There are 8 hidden switches. A switch that is on adds its own fixed numbers to the row, and there is some noise. The rows also spread widely along 11 directions, which tell nothing about the answers.
Known rows, each followed by its switches (1 for on, 0 for off):
-0.59,-2.47,-3.13,-1.57,0.63,0.42,0.42,2.44,-0.84,-0.89,-1.45,-2.22,0.09,0.80,-1.06,0.42,-1.92,1.22,-1.48,0.83	0 1 0 0 1 0 1 0
2.31,0.78,2.64,1.87,1.49,1.81,-0.68,0.95,-0.23,-1.44,2.88,1.56,-2.36,-1.22,-0.80,-0.31,-2.38,0.67,0.59,1.89	0 1 0 0 1 1 0 0
1.54,-0.17,-2.10,1.78,1.63,0.46,-0.59,0.38,-2.33,-2.09,-1.75,-0.67,2.13,-1.24,0.95,-2.09,0.45,-0.12,-0.51,1.38	0 0 0 0 1 0 0 0
-0.46,0.70,-0.72,-0.41,0.85,0.82,-1.82,-2.44,-0.31,0.18,-1.49,2.05,-1.16,1.93,-1.21,-0.09,-2.32,2.68,-0.43,-0.23	0 1 0 0 0 0 0 0
2.72,-1.48,-1.91,0.33,1.23,1.83,2.71,0.52,0.37,-2.26,0.43,-2.97,-0.92,1.96,0.75,-1.57,-0.54,0.02,-1.88,0.12	1 0 0 1 1 1 0 0
0.81,-1.79,-0.42,1.05,0.60,0.40,0.51,-0.50,-1.39,1.79,1.83,-1.45,2.03,-2.09,0.28,-0.52,1.58,-3.76,0.55,2.15	0 0 1 0 1 0 1 0
-1.61,-0.57,1.23,-1.13,-1.86,0.49,0.86,0.94,0.60,-1.17,-1.50,-1.59,-1.22,1.35,-0.07,-1.14,-0.84,2.09,-2.43,-0.53	0 0 0 0 0 0 0 0
-0.51,-0.69,0.79,-1.61,0.89,-1.12,-1.52,-0.71,-0.88,0.47,-0.11,1.07,-1.32,0.63,-1.70,1.30,-0.95,-1.73,-1.92,0.19	0 1 0 1 0 0 0 1
-0.17,1.00,-3.29,1.71,1.67,2.27,-2.44,-0.24,-2.34,-0.84,-0.36,1.29,1.30,1.24,-1.69,0.34,-2.63,2.25,0.28,-1.02	0 1 0 1 1 0 1 0
0.66,-1.56,-1.40,-0.24,-0.60,0.90,1.57,0.69,-0.80,-0.62,-2.88,-2.06,0.82,-0.28,1.21,0.32,1.51,-0.71,-1.66,0.98	1 1 1 0 1 0 0 1
2.23,-2.17,0.55,-0.01,2.07,-1.41,3.20,-0.26,-0.01,-0.53,0.29,-0.90,-0.14,0.61,0.78,-0.12,0.08,-3.83,-2.62,1.93	0 0 0 1 1 1 0 1
0.60,-1.95,-1.66,-0.09,-0.51,1.93,3.62,0.16,-0.89,-0.63,-1.96,-1.72,0.83,1.66,0.49,-2.23,-1.12,0.56,-1.29,2.08	1 1 1 1 1 1 0 1
3.28,-0.91,2.82,0.43,-0.96,1.36,1.25,-2.69,1.49,-1.98,-1.24,-1.25,-0.71,-0.87,4.05,-4.09,3.58,-1.26,-1.39,-0.02	1 1 1 0 0 1 0 1
0.39,0.42,1.37,-0.27,0.35,-0.55,-1.41,-2.64,0.69,0.25,-0.93,1.76,-0.55,-0.78,0.16,0.88,0.87,0.22,-1.09,0.92	0 0 1 0 0 1 0 1
-0.71,-0.18,0.35,-0.19,-0.41,0.06,-0.13,-0.79,-2.76,1.68,-0.29,0.99,1.49,-1.40,-1.35,1.29,0.01,-3.40,0.02,1.70	1 1 0 0 1 1 0 1
0.76,-0.40,-3.93,0.20,1.38,0.98,-1.11,1.02,-0.64,-1.05,-0.92,-1.82,0.12,0.44,-0.81,3.11,-0.12,0.07,-1.02,-1.13	0 1 0 0 1 0 0 0
-0.85,0.48,-0.26,-0.09,-0.46,-0.02,-1.86,-1.22,-0.73,-0.30,0.34,0.13,0.52,0.39,-0.90,1.01,0.34,-1.24,-1.40,-2.17	0 0 0 1 1 1 0 0
-0.11,1.82,-0.09,0.07,-0.59,1.56,-1.11,1.06,-2.35,-2.51,-1.92,-0.44,0.03,-0.06,-0.60,-1.15,-0.07,0.68,-1.39,0.41	1 0 0 0 0 1 0 1
2.67,-1.39,-0.30,0.81,2.52,1.77,1.18,-2.41,-0.31,1.24,1.70,0.34,-0.52,1.20,-0.49,-1.52,-1.29,-1.30,0.49,2.19	1 1 1 1 0 0 0 1
0.09,0.37,2.59,2.29,0.26,2.62,1.10,0.84,0.16,0.19,2.12,-0.14,-0.55,1.07,-0.82,-0.07,-2.82,0.82,-0.11,0.65	0 0 1 0 1 0 0 1
3.39,1.83,-0.34,2.42,1.52,2.63,0.10,-0.37,-1.51,-2.57,0.77,-1.65,0.13,0.97,1.05,-0.76,1.03,-2.78,-0.99,-1.49	1 0 0 0 1 1 0 1
-1.29,0.49,0.86,0.77,-1.18,2.63,1.56,1.27,-1.66,-0.70,-1.13,0.17,-0.73,2.63,-1.22,-0.75,-3.24,1.87,-1.39,0.03	1 1 0 1 1 0 0 1
0.91,1.28,0.57,1.85,0.89,1.30,2.35,0.71,-1.28,-1.02,-1.76,1.96,-0.84,0.50,-0.29,1.23,-2.34,1.28,-0.94,3.21	0 1 0 0 1 1 0 1
2.37,-1.06,2.35,-1.10,0.62,-1.16,1.02,0.24,0.94,-0.14,0.54,0.53,-2.71,-1.64,0.51,3.28,1.87,-2.35,-2.43,1.36	1 1 1 0 0 1 0 0

New rows, each followed by its switches (1 for on, 0 for off):
0.79,0.57,3.58,0.80,0.71,-0.30,0.82,-1.92,-0.97,0.63,0.81,2.14,-0.68,0.98,0.04,0.15,-1.12,-3.61,-1.29,0.03	0 1 0 0 1 1 0 1
0.60,-0.27,1.60,-0.28,0.87,-1.01,1.11,1.24,-0.93,-1.43,-1.01,1.22,-1.63,0.65,-0.50,0.62,-0.87,0.10,-3.29,1.08	1 0 0 1 0 0 0 0
0.97,-1.28,1.50,-1.36,0.10,-0.26,1.52,-0.70,-0.48,1.15,1.58,0.45,-2.28,-0.52,-1.18,0.47,-0.03,-2.60,-0.91,2.72	1 1 0 1 0 1 0 0
2.58,0.16,1.20,1.35,0.13,1.55,0.32,0.34,0.55,-2.09,-0.03,-1.36,-0.33,-0.59,2.05,0.25,2.31,-1.14,-1.92,-0.88	1 0 1 0 1 1 1 1
2.45,-2.09,-0.44,-0.19,1.63,-0.11,-0.59,0.12,0.07,-2.02,0.03,-0.84,-0.56,-0.08,0.92,-0.42,0.47,-1.10,-2.06,-1.27	1 1 0 1 1 0 0 0
-0.97,-0.64,2.72,-0.75,-0.17,-0.59,-1.74,-0.31,0.02,1.23,1.59,1.41,-1.64,-0.53,-1.80,2.64,-0.89,-1.83,-1.24,-0.39	0 1 0 1 1 0 0 1
-0.97,-0.14,-2.09,0.32,-0.43,1.41,0.77,1.22,-2.11,-0.42,-1.47,-0.57,1.72,0.46,-1.48,0.85,-1.12,0.83,-1.19,1.23	1 0 1 1 1 1 0 1
2.06,0.94,-1.41,1.77,0.32,4.72,0.82,1.51,-0.63,-1.89,1.56,-3.32,-0.77,1.30,-0.49,-0.93,-1.07,0.80,0.17,0.28	1 0 1 0 1 1 0 1
1.60,-1.52,-1.32,0.62,0.87,1.39,1.06,0.10,-0.71,-0.07,0.03,-1.70,0.32,-0.50,0.30,-1.09,0.16,-0.21,-0.30,2.09	1 0 1 0 1 0 0 0
-0.40,-1.51,0.53,0.71,0.04,-0.68,2.00,-0.06,-2.22,0.38,-1.31,2.38,2.33,-1.57,-0.20,-0.56,-1.13,-0.48,-0.69,2.69	1 1 0 1 1 1 0 0
2.14,-0.44,-2.35,0.61,2.25,1.85,-1.72,-0.95,-0.94,-0.04,0.57,-0.69,0.29,0.03,-0.34,0.98,0.17,-1.36,0.42,-0.28	1 1 0 0 1 0 1 1
-0.69,-2.56,0.13,-0.60,-0.85,-0.44,1.28,0.67,-0.64,0.53,-2.76,-0.21,1.63,-1.57,0.52,0.39,0.32,0.09,-1.42,2.02	1 1 1 0 1 0 0 1
-0.94,-0.95,0.48,-0.15,-0.79,0.17,0.43,0.04,1.94,1.62,0.03,-0.04,-0.25,-0.09,-0.71,6.00,0.38,0.97,-1.80,-2.36	1 1 1 0 0 0 0 0
0.40,-1.10,-1.63,1.59,0.92,0.31,0.43,1.79,-0.40,-1.22,-0.45,-0.64,3.05,-1.02,0.38,3.00,-0.48,0.24,-1.25,-1.52	0 1 1 0 1 1 0 0
3.48,0.50,-0.55,-0.18,0.07,2.27,-0.44,-0.49,-2.29,-2.45,-0.97,-1.30,-2.07,-0.65,1.47,-3.07,2.95,-2.56,-0.93,2.64	1 1 1 1 1 1 1 1
1.86,-1.55,-1.59,0.24,1.50,-1.08,1.30,-2.54,-0.97,0.61,0.86,-1.53,2.04,-0.72,0.82,-0.67,2.49,-5.10,-0.94,0.84	0 0 0 1 0 1 0 0
0.93,0.87,0.57,2.18,-0.53,2.90,0.22,-2.14,-0.84,-0.61,-0.81,1.56,1.05,0.54,0.95,-2.31,-1.02,2.12,0.53,-0.11	1 1 1 0 1 1 0 0
3.49,-1.25,-1.00,0.53,2.52,-0.53,2.20,-0.07,-0.40,-1.01,-0.02,-0.91,-0.15,-1.62,0.66,0.80,1.85,-2.64,-1.52,3.46	1 0 0 1 0 1 0 1
1.28,0.20,0.03,2.03,-0.03,3.72,1.92,-0.38,0.66,0.53,2.16,-0.79,-0.70,-0.54,-0.97,-0.29,-0.91,2.04,1.33,3.30	1 0 1 1 0 1 0 1
2.22,0.78,1.03,2.14,0.81,1.25,1.15,-3.02,1.60,0.47,0.77,0.11,-0.74,-0.13,1.71,1.72,1.95,-1.71,-0.54,-0.07	0 0 0 0 1 1 1 1
-0.55,-0.61,0.03,-1.34,0.11,-0.95,0.63,-3.20,-1.18,1.40,-2.25,2.20,0.23,2.41,0.17,-0.13,-0.70,-1.60,-2.02,0.02	0 1 1 0 1 1 1 0
2.69,-0.31,-1.49,-0.28,0.44,-0.20,3.46,-2.13,-0.93,-1.35,-3.85,0.27,-1.70,1.62,2.13,-0.38,2.00,-1.54,-2.96,2.22	1 1 0 1 1 1 0 0
3.74,-0.68,-1.18,2.70,1.03,2.11,2.26,1.30,-0.72,-3.06,-0.26,-1.54,1.09,-0.78,2.27,-0.54,1.38,-0.34,-1.29,0.26	1 1 1 1 1 1 0 0
1.01,-0.79,1.01,2.26,1.54,0.39,3.44,-0.65,0.78,1.05,0.38,1.06,0.75,0.26,0.32,2.29,-0.59,-0.01,-1.48,1.26	1 0 0 1 0 0 1 1
1.58,-2.08,-1.51,-0.45,2.15,0.05,-1.61,-1.58,-1.30,0.67,0.33,-0.53,1.77,-2.03,-0.46,-1.16,0.54,-2.33,0.87,1.66	1 1 0 0 0 0 0 1
1.42,0.66,0.24,0.51,-0.55,3.90,-0.22,0.33,-0.61,-0.61,0.74,-0.85,-2.94,0.90,-0.29,-1.35,-0.72,1.42,0.20,1.16	1 1 1 0 1 0 1 0
-1.42,0.84,-0.06,0.59,-0.28,1.00,-0.49,2.00,-2.29,0.92,0.13,0.25,-0.28,-0.94,-2.46,3.78,-1.33,-1.06,-0.22,1.62	0 1 0 0 1 0 0 1
0.01,-1.69,0.12,-1.14,0.98,-0.73,0.09,1.99,0.09,-0.29,-0.65,-0.53,-1.38,-1.06,-0.89,1.54,-0.76,0.23,-1.75,2.94	0 0 0 0 1 0 1 1
-1.50,-0.28,1.73,-0.64,-1.05,0.59,-1.29,0.80,0.25,-0.45,-0.18,0.71,-0.59,-0.61,-1.31,1.16,-1.90,1.45,-0.71,-0.22	0 1 0 0 1 1 0 1
3.75,-0.13,0.10,2.14,2.38,1.47,-1.37,-3.03,-0.52,-0.50,1.63,1.10,1.06,-0.82,1.34,-1.03,0.95,-2.00,0.70,-0.98	1 1 1 0 1 1 0 0
-0.93,0.96,0.11,-0.42,-1.44,-0.08,1.81,-1.26,-2.08,0.25,-2.36,1.06,-0.74,1.59,-0.47,0.88,0.42,-1.30,-2.55,0.96	1 0 0 1 1 1 0 0
1.54,-2.75,-0.81,1.09,1.50,-0.34,-2.31,1.40,0.66,-1.43,0.01,-1.17,3.70,-5.26,1.06,1.44,1.99,0.22,0.14,-0.77	1 1 0 0 0 0 0 1
1.65,-4.14,-0.82,-0.29,2.05,-0.97,2.94,-2.28,0.81,1.14,-1.80,0.58,1.30,0.89,1.33,-0.79,-0.73,-0.41,-1.64,2.04	1 1 1 1 1 0 0 1
0.61,0.03,-0.24,0.56,0.80,-0.66,-0.77,0.37,-1.11,-1.40,-0.67,-0.79,1.93,-0.49,0.75,1.57,1.53,-3.14,-2.35,-2.01	0 0 0 0 1 1 1 1
3.56,-0.44,0.99,0.28,2.13,-1.65,2.03,-1.16,-0.83,-1.33,-0.90,1.45,-1.08,-0.17,1.52,1.20,1.82,-3.55,-3.07,1.00	1 1 0 1 0 1 0 0
0.60,-1.01,0.13,-1.44,-0.69,-1.28,0.01,-0.62,-0.02,-0.22,-3.08,1.25,-1.13,-2.09,0.68,2.98,2.83,-0.71,-2.51,2.22	1 1 1 1 1 1 0 1
1.31,0.02,-1.28,0.09,1.85,0.76,-1.74,-2.79,0.63,0.28,0.38,0.30,0.34,0.02,-0.79,0.94,0.02,0.05,0.00,-0.42	1 0 0 0 0 1 0 1
0.55,-0.41,1.72,-0.27,-1.25,0.48,2.22,-1.87,-0.58,2.01,1.15,0.72,-2.13,-0.57,-0.49,1.31,1.13,-3.19,-0.57,2.52	1 1 0 1 1 1 0 0
0.51,-3.19,-0.59,1.14,1.27,-0.11,3.14,0.81,2.78,-0.34,-0.56,-1.19,2.99,-0.03,1.13,2.66,-1.35,1.90,-1.69,-1.11	0 1 1 0 0 1 0 1
0.92,-1.44,0.67,-0.59,0.57,-0.30,1.51,0.61,-1.23,-1.05,-1.48,-0.22,0.56,-0.57,0.46,-2.24,-0.61,-0.71,-1.40,3.05	0 1 1 0 0 1 0 1
-1.52,0.29,-0.83,0.05,-0.86,0.32,-1.80,-0.49,-1.43,0.36,-2.65,1.74,1.34,-1.89,-0.87,0.61,0.15,3.20,-0.22,1.79	1 0 1 0 0 0 0 0
1.82,1.57,-1.22,2.35,0.12,2.69,0.22,-0.06,-1.42,-1.64,-0.43,-0.94,-0.38,0.84,0.69,0.56,1.32,-0.10,-1.38,-0.76	1 0 1 1 1 0 0 0
0.24,-1.51,1.18,-2.04,-1.03,-1.14,1.23,2.63,-0.77,-0.51,-0.50,-0.31,-2.35,-1.36,-0.76,3.24,1.07,-2.13,-3.14,1.96	1 1 1 1 1 1 0 0
2.05,2.14,0.06,1.10,0.36,2.50,-2.94,-3.18,-0.79,-1.68,-0.81,1.55,-0.99,1.19,0.67,-0.64,0.97,0.11,-0.81,-2.35	1 1 1 1 1 1 0 1
0.52,1.13,-0.57,-0.09,-0.30,1.60,-3.09,-1.24,-0.90,-0.26,1.53,-0.57,-0.98,-0.62,-1.04,1.13,0.69,-1.72,0.35,-1.45	0 1 0 0 1 1 0 0
0.69,0.09,-1.64,0.15,0.59,0.39,-2.09,1.01,-1.39,-1.45,-1.09,0.66,0.60,-2.87,-0.48,0.98,0.87,1.28,-0.27,1.94	1 0 0 0 1 1 1 0
0.78,-0.80,-0.77,0.13,-0.29,-0.17,1.50,0.35,-0.19,-0.40,-0.42,-0.93,-0.07,-1.22,0.13,2.30,1.84,-1.35,-1.86,1.09	1 0 0 1 1 1 0 0
2.86,-2.88,-0.93,1.35,0.94,1.99,0.93,-1.76,2.05,-1.31,0.36,-1.93,0.89,0.26,2.59,-2.21,0.90,1.06,-0.65,-1.66	1 1 1 1 1 0 0 0
0.36,-1.66,0.12,0.51,-0.13,-0.12,1.67,-1.78,1.66,0.72,-2.18,0.66,0.48,0.68,1.61,2.61,0.58,1.10,-2.12,-1.50	1 1 1 0 1 0 0 0
-1.01,-2.35,-0.21,0.67,-0.50,-1.63,4.20,1.38,-0.63,0.21,-3.34,-0.08,2.89,-1.51,1.23,1.26,0.16,0.19,-2.08,2.39	0 1 0 0 0 0 0 0
-0.61,1.18,2.47,0.32,-1.46,0.90,1.37,-4.13,-0.69,0.81,-1.53,3.23,-1.04,3.27,0.71,-0.87,-0.76,-0.35,-2.05,-1.66	1 1 0 1 1 1 1 0
1.62,0.88,0.60,-0.34,0.63,1.44,1.08,-2.97,-0.37,0.25,-1.68,1.67,-2.11,2.01,0.15,-0.70,-0.64,0.33,-1.03,1.92	1 1 1 0 0 1 0 1
1.24,-0.99,1.67,0.68,-0.82,1.08,3.48,1.78,1.44,-1.63,0.58,-2.40,-1.60,-0.26,1.20,-0.25,0.05,0.15,-1.84,1.47	0 0 0 0 1 1 0 0
-0.14,0.60,1.80,1.37,1.51,-0.06,-0.26,1.72,-3.53,0.86,0.79,3.21,0.39,-0.44,-2.53,3.09,-2.41,-2.08,-1.20,1.63	1 1 1 1 1 0 0 1
2.71,-0.90,-0.61,1.04,3.62,0.31,0.61,-0.49,-0.79,-0.69,0.08,1.45,0.06,0.62,-0.33,-0.06,-2.29,0.47,-0.65,1.09	1 1 0 0 0 0 0 0
